The rows are grouped in 4 different ways at once. Each group adds its own fixed numbers to the row, and there is some noise. The rows also spread widely along 13 directions, which tell nothing about the answers.
(in the rows, 128 means zero)
Some rows, each with its group in each grouping after it:
[ 83  99 144 162  93 121 113 127 135 130 125 109 155 130 127 159  66 167
 127 151 140 138  85 115  90 156  93] => J funi Z q931
[146 146 138 115 140 113 111 110 130 129 170 131 105 136 158 148  94 137
 109 171 121 125 144 155 123 116 149] => K Baza A q279
[125 148 136  96 150  99  97 143  97 107 182 121 176 156  72 114  37 145
 107  98 115  84 178 139 138 131  89] => T Dufa Z q260
[176 139 145 126 123 148 139 100 100 149 108 121  60  98 213 109 114 123
  99 151 141 155 111 152 123  82 137] => J funi Y q771
[126 133 104 116 166 118 129 105 118 122 149  84 113 138 162 179 134 109
  99 170 155 108  88 177 111 118 133] => U Kodif Y q931
[129 121  66 133 128  94 161  88  67 147 149 151 121 135 141  97 146 100
 146 139 130 140 123 131 121 121 136] => B leka A q279
[117 129 131 148  95 130 132 134 148 148 106 165 115 126 136 134 160 125
 161 129 177 107 107 130 142 145 165] => S Baza Y q260
[144 140 146 141 135 125 111 130 140 124 142  98 111 121 147 141 127 132
 107 167 103 122 139 124 138 119 137] => S leka A q771
[123 107 148 137 131 142 110 122 136 108 126 133 140 141 109 142 141 118
 151  86 125 111 142  94 164 131 163] => T bim A q931
[120 147 134 127 156 121  92 141 178  99 159  82 141 138  92 218 123 134
 108 157 120 113 133 112  98 122 100] => B Kodif A q260
[148 162 163 146 119  98 138 156 190 133  99  70 125  80 101 119 117 127
  99 123 141 122 121  80 130  96 100] => U Dufa Z q279
[135 155 175  90 143 167  88 117 102 120 164 157 114 145 158 103  29 159
 107 116 116  86 172 191 165 145 153] => K bim A q260
[124  93  83 122 138 122 162 103  96 138 124 143 130 116 141  97 150 110
 160 114 172 114  91 173 142 165 189] => U Dufa Z q931
[143  95  83 116 143 119 160 113  63 125 108 143 151 112 124  66 125 115
 147  82 159 152 102 126  95 137 133] => S funi Z q771
[127 122 136 120 144 151 104 148 106 108 136 130 148 140 128 127 104 161
 126 133 119 115 126 126 103 129 101] => S bim A q279
[113 109 157 123 134 170 135 125 142  94 106 123 142 159 110 135 154 106
 134  87  77 128 119  84 142 103 107] => J Baza A q279
[114 110 135 126 110 172 129 100  95 118  95 147 145 137 138 128  94 124
 137  94 101 136 109 126 142 155 129] => T funi A q771
[155  94 129 162 118 131  63  86 131 128 119 140  77 131 125 183 149  95
 127 137 132 140 164  63 203 101 174] => J funi Y q260
[178  94 140 158 147 103 138 119 142 127  87  75 128  51 116  47 108 110
 105  87 166 152  88  98 151 131 200] => J Kodif Y q279
[112 158 122 123  81 184 140 107 135 141 118 152 110 127 160 143 134 131
 124 205  75 136 103 178 155 179 104] => B bim Y q260
[149 135 127 108 155 130 115 140 133 102 114  99 146 100  40 131 117  99
 120 114 148  74 129 137 196 162 132] => J Dufa Y q260
[118 154 151 140  93 107 121 138 169 140 139 158 128 152 116 176 141 131
 150 134 129 108 152  92 130 108 131] => T Baza A q279
[162 143 149 131 121 135 114 156 147 146 150 147 103 112 143 124 142 155
 140 159 147 110 161 140 133 112 152] => T Dufa Z q931
[144 133 175 152  92 150  99 147 128 143 100 165 100 118 138 111 111 163
 136 111 143 131 157  75 115  86 109] => J funi A q931
[208  92 109 137 206  92  82 137 127  95 149  68 111  73  99 139 142 127
  96 140 155 154 151  90 108  99 168] => K leka A q771
[172  88 138 136 119 128 119 117 164 120 103 120 105  80 166 144 149 153
 129 141 148 200 101  96  86 115 172] => J bim Z q931
[172 101 121 129 141  98 161 107 171 112 103  98 122  89 108 120 189  78
 138  95 128 175 122  68 138  99 180] => J leka Z q279
[124 117 140 169 123 160 125 132 145 130 116  96 105 108 145 169 166 130
 138 179 149  87  88 143 162 150 143] => T bim A q931
[119 132 147 110 112 171 159 131 134 144 130 155 118 136 161  95 137 136
 150 152 125 104 112 187 131 156 150] => J Kodif Z q931
[120 154 124 134  88 130 172 137 119 152 101 136 119  97 138 125 118 139
 136 168 167 119  77 158  87 143  84] => J funi A q260
[135 128 147 129 122 122 116 111 131 121 135 121 111 139 139 152 123 123
 124 132 116 131 136  97 127  91 114] => J bim A q279
[131 171 151 143  71 155 120 156 163 144  88 154 109 116 128 148 144 150
 131 160 117 137 133  91 109 116  69] => B leka Y q279
[ 94 119 141 149 104 138 133 106  64 148 122 170 127 163 147  52  95 111
 146  70 116 109 142 105 162 107 121] => S funi A q260
[121 125 113 101 134 158 121 119  90 109 129 158 146 155 136 131 110 140
 135 130 110 115 119 154 118 149 116] => S Baza A q279
[137 101 121 150 111 177 121 142 136 128  77 139  94 106 145 167 190 133
 139 184 140 157  82 122 107 131  90] => K Dufa Y q260
[148 135 128 115 122 162 115 130 126 106  90  98 139 109 120 140 100 154
  89 156  86 153 107 125 111 147  61] => U leka Z q931
[159 144 150 114 136 156 146 123 155 130 127 116  75 118 177 143 177 107
 123 159 115 136 131 143 127  97 137] => K leka Z q771

New rows, each followed by its group in each grouping:
[146 105 176 156 172 120  81 148 173 117 163 101  91 140 134 154 173 123
 135 101 159 103 175  70 134  50 189] => J Kodif A q931
[114 139 155 135 110 151 127 129 143 129 102 125 124 129 138 120 119 122
 125  89 118 143 117 102 127 101 103] => B Dufa Y q260
[122  79  97 143 106 171 102 107  70 133 111 178 107 145 130 122 159 123
 151 160 111 135 120 129 163 149 113] => J Dufa Y q260
[ 90 150 158 102 113 133 136 120 107 126 161 154 150 169 140 104  61 147
 131 121 103 111 135 161 116 142 107] => K bim A q931
[129  80  97 165 166 126 111  97  71 133 165 110 105 139 149  95 135 106
 132 111 146 120 138 114 157  93 161] => B funi Z q931
[141 138 112 108 128 109 149 112 138 113 127 109 138 117  98 153 135 109
 124 151 105 140 114 130 121 149 122] => J leka A q771
[132 117 112 143 142 122 141 138  86 123 114 117 134 116  95 116 127 120
 135 124 164  94 108 117 124 120  89] => J funi A q279
[122 119 114 131 129 124 130 128 120 145 145 143 113 125 133 117 141 129
 156 117 169  99 132 149 132 134 162] => B Dufa Z q771
[117 122 107  90 116 120 140  74 150 106 125 142 146 158 117 194 126  92
 133 130  86 168 111 121 125 146 129] => K Baza Z q279
[122 118 106 118 133 109 137 105  97 136 148 153 132 145 119 107 120 114
 140 133 131 125 129 141 127 144 146] => K Kodif A q931
[163 131  89 106 182 141 118 135 122  95 136  95 138 110 100 173 143 128
 109 179 122  99 122 163 129 161 122] => U leka A q279
[125 127 158 133 146 131  88 160 162 107 160 103 126 153 128 172 139 147
 124 146 119 106 159 105 108  99 117] => S leka Z q771
[166 121 136 134 107 107 118 115 169 126 111 144 119 101 111 142 149 123
 142 129 116 162 149  74 136 124 172] => J leka A q279
[118 109 112 100 175 155  97 120 102  93 179 123 149 156 117 143  99 137
 130 118 119  96 148 166 136 153 137] => B bim Z q260
[ 94 128 154 143 111 137 144 142 164 123 116 103 133 130 118 155 149 119
 137 147 136  98  92 138 136 151 123] => J leka Y q771
[136 132 138 147 107 128 144 118 129 139 123  85 118 100 120  94 105 124
 102 182 101 125  97 143 162 145 102] => J Dufa Z q931
[144  89 142 132 132 160  95 130 165 108 126 149 119 128 118 158 163 133
 155 131 120 121 158 108 162 146 190] => J leka Z q279
[125 154 142 117 144 100 151 144 119 127 172 107 143 148  93  79 107 111
 114 122 107  98 149 124 120 102  91] => J Kodif A q260
[165  66  96 173 158 107 120 150 114 114 100  80 143  63  75  92 153 143
 126 140 178 150  77  89  95 146 137] => J Kodif A q931
[126 143 151 126 125 126 143 150 119 140 154 139 134 131 114  67 111 140
 134 132 125  96 141 141 130 128 133] => J Kodif A q931
[136 139 117 126 122  82 136 126 133 155 154 150 118 111 123 112 112 122
 138 152 170 115 136 148 135 135 167] => K Dufa Y q279
[100 127 138 135 107  77 126  93 185 120 141 119 152 136 116 183 105 115
 141  86 127 167 120  73 105 126 165] => B bim A q260
[125 125 147 177  92 133 121 139 137 138  91 117 138  92  96 111 104 138
 127 133 145  94  97 107 167 164 127] => T Baza A q279
[147 107 104  93 129 144 110  90  79 123 118 177 124 143 165 122  88 142
 129  99 135 147 130 148 113 137 150] => U Baza Z q279
[161 124 133 146 103 176 127 158 163 136 103 133  97  86 151 152 172 172
 128 224 117 162 103 133  86 137  99] => J funi Z q931
[148 155 175  78 160 205 149 137 148  94 101 129 106 123 167 145 136 126
 123  98 125 112 115 170 118 115 123] => K bim A q260
[157 167 164 134  93 173 146 147 171 138  74 135  97 101 155 108 153 133
 118 126 107 157 114  98 113  91  97] => B Baza Y q279
[126  90 169 155 113 187  32 171 138 127 150 195  93 173 111 161 177 175
 164 160  90 106 216  70 154 101 118] => J Dufa A q771
[165 144 124 118 168 135 120 159 127 106 127  94 125 101  96 129 140 128
 125 139 182  60 133 155 151 136 135] => S leka Z q931
[135 125 147 123 133 149 131 112 125 118  92 121 126 123 152 110 108 128
 112  80 123 145 107 110 113 114 138] => U Kodif A q931
[124  97 138  96 137 156  89 112  92  97 120 154 146 154 133 150  72 146
 122  73 123 148 139 115 103 127 124] => J funi Y q771
[141 158 158 133 106 160 124 159 108 153 130 140 106 100 152  66  71 183
 110 190 140  94 121 175 117 143  69] => K bim Z q279
[112 102 110 112 143 124 143 118  99 121 144 147 137 144 123 123 135 122
 158 115 149 104 115 158 128 145 161] => J Dufa A q931
[147 128  62 133 115  57 179  91 139 146 127 137 127 106 100 146 203  69
 168 158 157 140 105 103 139 141 176] => S bim A q279
[145  82  90 124 140 155 117 108  74 115 101 147 132 121 142 109 124 140
 132 121 126 149 110 131 115 151 122] => U leka Z q279
[167 131 110 123 145 132 128 128 161 116 137 109 134  96  94 126 143 119
 117 144  89 165 151 107 134 144 150] => B funi Z q771
[ 86 157 167 154  78 122  97 130 165 139 120 121 115 149 142 199 114 136
 129 162 151  88 110 115 144 120 101] => S bim Y q931
[102 125 139 109 141 136 172 144 125 129 167 126 137 147 143  99 150 124
 154 129 148  83 112 181 110 134 135] => J bim Z q771
[108 115 107 165 113 119  87 105 137 135 148 126 124 139 113 192 112 126
 134 173 114 122 138  99 151 143 131] => B funi A q279
[126 136 147 149 118 147 112 136 150 127 114 118 117 124 130 150 118 132
 126 116 137 120 134  91 125 101 101] => B funi Z q279
[125 137 166 144 121 128 105 160 177 127 164 122 134 140 127 108 128 160
 118 147  74 141 173  93 116 108 129] => U leka Z q931
[118 103 129 152 116 125 108 110 110 129 123 120 137 135 126 102 108 115
 122 128 100 132 122 103 168 130 134] => S Dufa Y q279
[120 153 140 131 109 129 121 116 159 140 159 138 127 138 154 141 106 136
 118 162  78 167 148 128 119 123 146] => B funi Y q931
[145 146 134 100 133 108 123 121 149 126 163 126 124 122 121 151 107 133
 123 161 107 123 154 149 130 136 154] => J Dufa A q771
[110 169 139 118  86 116 153 131 156 156 138 155 100 143 143 167 149 126
 144 186 125 119 126 143 108 121  96] => K Dufa A q771
[170 133 127 131 132 128  98 163 111 118 115 116 140  93 101  94  95 170
 105 155 129 127 140 108 103 129  80] => S leka Z q279
[135 145 173 133 109 106 134 116 154 140 145 127 108 130 155 111 108 126
 125 119 117 135 148  99 135  81 150] => J bim A q279
[100  99 101 163 122 120 145 120  79 147 143 144 121 147 134  73 159 110
 165 106 155 104 123 117 143 118 135] => B leka Z q931
[123 109 114 120 122 171 123 125  98 124 140 175 118 154 138 129 157 137
 153 174  90 119 136 156 135 157 127] => J leka A q260
[124 116  96 150 120 110  86  96  56 142 162 124 123 149 109 108  88 123
 115 181 119  85 147 125 191 137  91] => S bim Z q279
[129 108 125 126 116 132 119  99 109 120  98 155 130 120 104 125 115 116
 150  98 144 125 118 113 159 159 150] => K bim A q931
[ 86 125 120 115 110 123 112 111  53 129 134 171 135 179  95 125  88 120
 152  97 147  67 143 130 151 126  68] => J Dufa A q260
[ 97 164 176 102 165 148 155 180 189 100 184 126 147 189 113 157 179 114
 148 114  83 106 175 113  87  71 105] => K funi A q931
[122 102  83 131 121 150 112 103  98 127 151 166 134 153 105 119 154 120
 154 166  86 127 147 125 163 160 122] => B bim Z q279
[101 103 115 131  92 142 123  90 120 134 130 182 119 167 144 185 153 121
 163 154 100 152 131 110 124 134 136] => J funi A q931
[161 137 114 105 161 172 154 157 163 113 128 162 129 107 120 128 196 128
 162 119 124 144 148 135  95 135 166] => B funi A q260
[154 111 106 129 126 111 134 108 144 123 143 136 120 114 121 144 172 123
 141 173 108 167 129 112 120 132 161] => J bim A q931
[137 153 163 125 111 133 138 145 159 137 131 139 106 111 148 137 132 147
 140 153 152 101 126 140 118 117 137] => J bim A q279
[151 165 120 111 130 126 136 139 129 140 140 147 107 135 105 118 162  97
 125 172 116 111 155 126 142 104  96] => K Kodif Y q279
[117 170 137  82 135  88 162 104  88 132 167 129 153 151 119  65  36 109
 112  90 127  94 142 164 135 118 102] => K bim Z q279
[148 154 147 117 123 137 140 154 157 134 145 133 113 114 146 143 130 158
 131 177 145 125 135 152  87 116 122] => J funi Z q931
[ 95 152 160  81 140 139 172 125 155  98 156 100 162 167 104 131 125  93
 132  95  85  97 124 148 139 126 105] => J bim Z q771
[136 120 145 174 116 116 128 155 111 159 114 122  96  98 150  78 143 146
 139 133 180 100 116 111 124 100 133] => S Dufa A q771
[125 134 132 135 142 142 136 142 160 132 148 141 124 112 133 127 152 136
 161 136 162  85 129 159 139 154 193] => B bim A q279
[149 100 113 138 122 137 133 111 113 127 100 135 132 107 130  89 133 120
 133 122 131 140 106 118 150 145 153] => S Baza Z q279
[142 103 131  93 146 155 105 100 121  95 121 144 152 132 108 152  93 129
 130  94  92 152 144 123 135 156 163] => J funi A q771
[126 121 129 139 121 190 131 103  93 137  98 139  91 124 173 107 131 121
 132 128 111 114 109 149 166 124 127] => B Dufa A q279
[146 159  94 112 118  89 170 123 126 135 132 105 145 102  98 142 135 111
 120 176 117 135  98 142 111 146  97] => T Dufa A q771
[171 128 136 132 137 134 133 139 134 128 121 122 113  86 124  90 150 132
 122 147 141 139 121 128 135 121 153] => J bim Y q931
[148 113 105 152 129 145 112 120 115 123 118 131 119 127  84 115 166 102
 137 121  96 144 158  67 165 106 106] => B funi Z q931
[129 118  95 124 116 128  98  79  86 113 111 125 139 136  97 145  69 117
 113 111 124 121 115 117 162 152  98] => B Baza Z q279
[121 163 149 117 113  81 153 122 132 142 155  94 118 136 144 129  87 129
 107 143 141 122 117 136  95  78  84] => J Dufa Z q931
[146 101 125 156 133 144 130 113 144 125  91 125  94 108 126 139 211  95
 151 112 145 122 119  88 171 123 176] => U bim A q771
[139  82 153 122 166 191  99 118 103  81  88 122 142 126 119 110  99 128
 121  52 107 149 127  98 141 122 140] => K funi A q931
[122  97 160 167 149 179 142 152 125 136 136 136  98 135 146  54 187 109
 156 104 131  99 146 118 174  96 164] => K funi Z q931
[116 116 130 118 140 144 134 118 129 104 135 113 156 149 137 144 121 124
 121 129  71 159 113 118 103 133 122] => S funi A q771
[145 136  96 122 121 157 176 124 138 139  95 150 102  96 149 142 203 111
 164 141 150 147  96 143 100 138 149] => B funi A q771
[135 104 167 173 104 144 106 117 110 136  93 105 125  90 147  81  58 152
 105 104 127 127 106 107 165 136 139] => T Dufa A q279
[138 110 123 160 133 121 101 117 146 127 139 132 130 119  95 126 136 122
 142 114 111 144 158  77 159 128 179] => B funi A q931
[147 131 126 133 152 113  81 172 135 130 144 141 116 123 108 153 137 154
 135 138 183  87 163 117 115 105 131] => U Dufa Y q279
[154 126 115 124 153 114 127 122 145 114 154  90 141 108 114 160 115 119
 110 148 126 134 126 135 129 140 147] => T funi Z q260
[170 104 103 152 120 137  79 129  94 155 165 174  73 126 160 139 172 151
 146 210 140 114 173 144 152 132 159] => T leka Z q771
[126  93 129 116 208 115  89 139  80  97 185 101 146 169 100  92 105 116
 119  54 134  76 182 117 152  87 141] => U Dufa Z q771
[118 119 147 137  76 175  99 146  87 155  93 196  98 131 170 128 103 181
 147 155 165 104 116 145 105 127  79] => J Dufa Y q279
[138  86 166 152 165 185 120 122 123 103 105  99  88 124 166 119 166 106
 132  89 135 102 114 124 173 103 171] => J leka A q260
[124 169 212 104 128 184 108 167 170 112 150 147 116 171 185 133 115 171
 120 118  81 119 167 133  96  77 122] => S Baza A q931
[140  58 127 137 165 174 118 128 140 104 122 117 141 128 139  95 181 118
 144 106  98 154 114 116 136 144 195] => S Kodif Z q771
[201 163 115  97 113 130 138  94  92 120  82 127 109  96 117 121 126  98
  99 122  87 163 144  96 148 106  90] => T leka A q771
[120 129  92 129 124 126 163 119  99 143 107 141 116 119 130 128 169 110
 152 144 164 103  89 154 128 141 124] => U Dufa A q931
[106 114 144 129 130 170 145 122 114 129 144 133 130 153 164  88 119 120
 119 141  66 156 121 147 127 129 120] => K funi Y q771
[118 132 144 111 121 130 124 116 159 112 146 118 132 142 128 164 114 123
 122 147  94 132 133 136 129 136 123] => J leka Z q260
[112 156 120 123 128 109 139  99 137 135 168 101 115 132 153 152  94 119
 120 165 138  95 123 183 146 148 155] => B leka Z q931
[161 148  70 106 148 108 143  91  99 129 156 126 110 121 121 141 155  98
 124 180  98 140 142 149 137 136 134] => B leka A q771
[ 84 154 154 146 121 113 169 141 133 146 159  94 122 142 137 110 120 116
 126 163 126  88 100 156 130 116  95] => K Dufa A q931
[123  99 128 151 126 135 117 128 140 134 139 118 105 122 129 146 160 130
 149 170 155  94 116 148 161 142 160] => J Dufa Z q931
[106 110  95 155 134 138 109 134 111 113 125 103 158 121  69 155 109 135
 129 151 137  97 105 118 135 165  74] => B funi Z q279
[126 169 149 119 105  89 149 123 112 152 161 110 115 125 169 105  54 152
  97 168 143 118 119 169  90 109  81] => J leka Z q260
[114 139 137 124  76 133 123 135 150 148 128 185 141 117 111 129  93 167
 153 179 115 118 134 151 136 189 142] => J Dufa A q279
[ 92 111 107 138 171 101 134 121 119 112 164  92 145 142 107 153 124 104
 145  92 174  78 108 145 131 130 150] => B Dufa A q260
[150 182 119 109 102 111 132 130 107 165 151 169 107 129 118  97 102 136
 126 165 130  93 179 151 148 133 109] => U funi Z q771
[120 119 126 141 111 173 136 147 135 123  81 137 139 119 117 126 145 142
 136 131 117 130 105 107 115 144  80] => U funi Z q279
[112 168 164  89  86 132 172 104 146 140 133 148 128 141 171 106  82 129
 128 126  96 131 123 171 126 136 139] => J leka Z q931
[133 153 155 109 100 146 155  83 119 137 102 129  92 129 186 116  87 106
 111 124 115 135 112 149 150 114 120] => K leka Z q279
[101 155 127 114 125 122 121 129 175 112 144 117 158 145  82 209 118 121
 126 155  95 109 137 125 130 167 117] => U funi A q771
[155 120 147 126 156 125 111 142 154 120 156 109 126 124 119 128 134 125
 127 111 141 108 156 122 135 113 172] => T Kodif Z q771
[126 120 117 125 134 144 180 148 129 139 143 127 151 113 150  44 145 146
 135 135 104 166  93 155  59 145 127] => B Kodif Z q771
[130 149 123 109 155 120 119 113  76 126 167 111 121 143 154 141  55 144
  94 165 127 116 127 171  97 112  82] => K funi A q931
[144 198 164 104 104  88 155 137 114 151 156 145 131 136 108  49  60 129
 109 110 111  97 169 125 137  90  93] => J Baza A q279
[128 107 121 143 126 179  92 117  71 125 129 140  95 155 171 144 147 141
 126 188  93 109 129 142 146 125  92] => S leka A q771
[121 120 199 135 132 183 121 148 157 121 127 135 110 138 187 122 116 158
 135  99 125 127 137 126 105  92 160] => J funi A q931
[174 104  99 107 176 158  56 164  81 101 156 169 132 124  95 122 119 184
 133 131 129 133 185 125  88 122 109] => B Dufa A q260
[ 90 147 138 122  89 132  94 115 122 139 147 148 139 158 105 145  58 148
 127 139 105  89 154 141 163 163  98] => B Dufa Z q771
[168 157 129  89 147 136 136 173 109 115 128 143 156  96 120  83  83 187
 119 134 154 122 118 173  58 150 119] => S Baza A q931
[ 96 100 141 109 150 150 105  90 107  82 148 128 148 202 109 166 122  93
 129  69  69 126 144  94 154  99 111] => J Baza A q260
[130 135 140 150 106 130 149 135 151 130 100 101 135 101 127 113 124 128
 120 141 121 147  97 105 119 129 110] => S funi Z q931
[118 118 128 116 134 153 161 108 157  96  96 101 150 117 101 143 150  96
 130 130  86 145  86 132 150 177 144] => K leka A q931
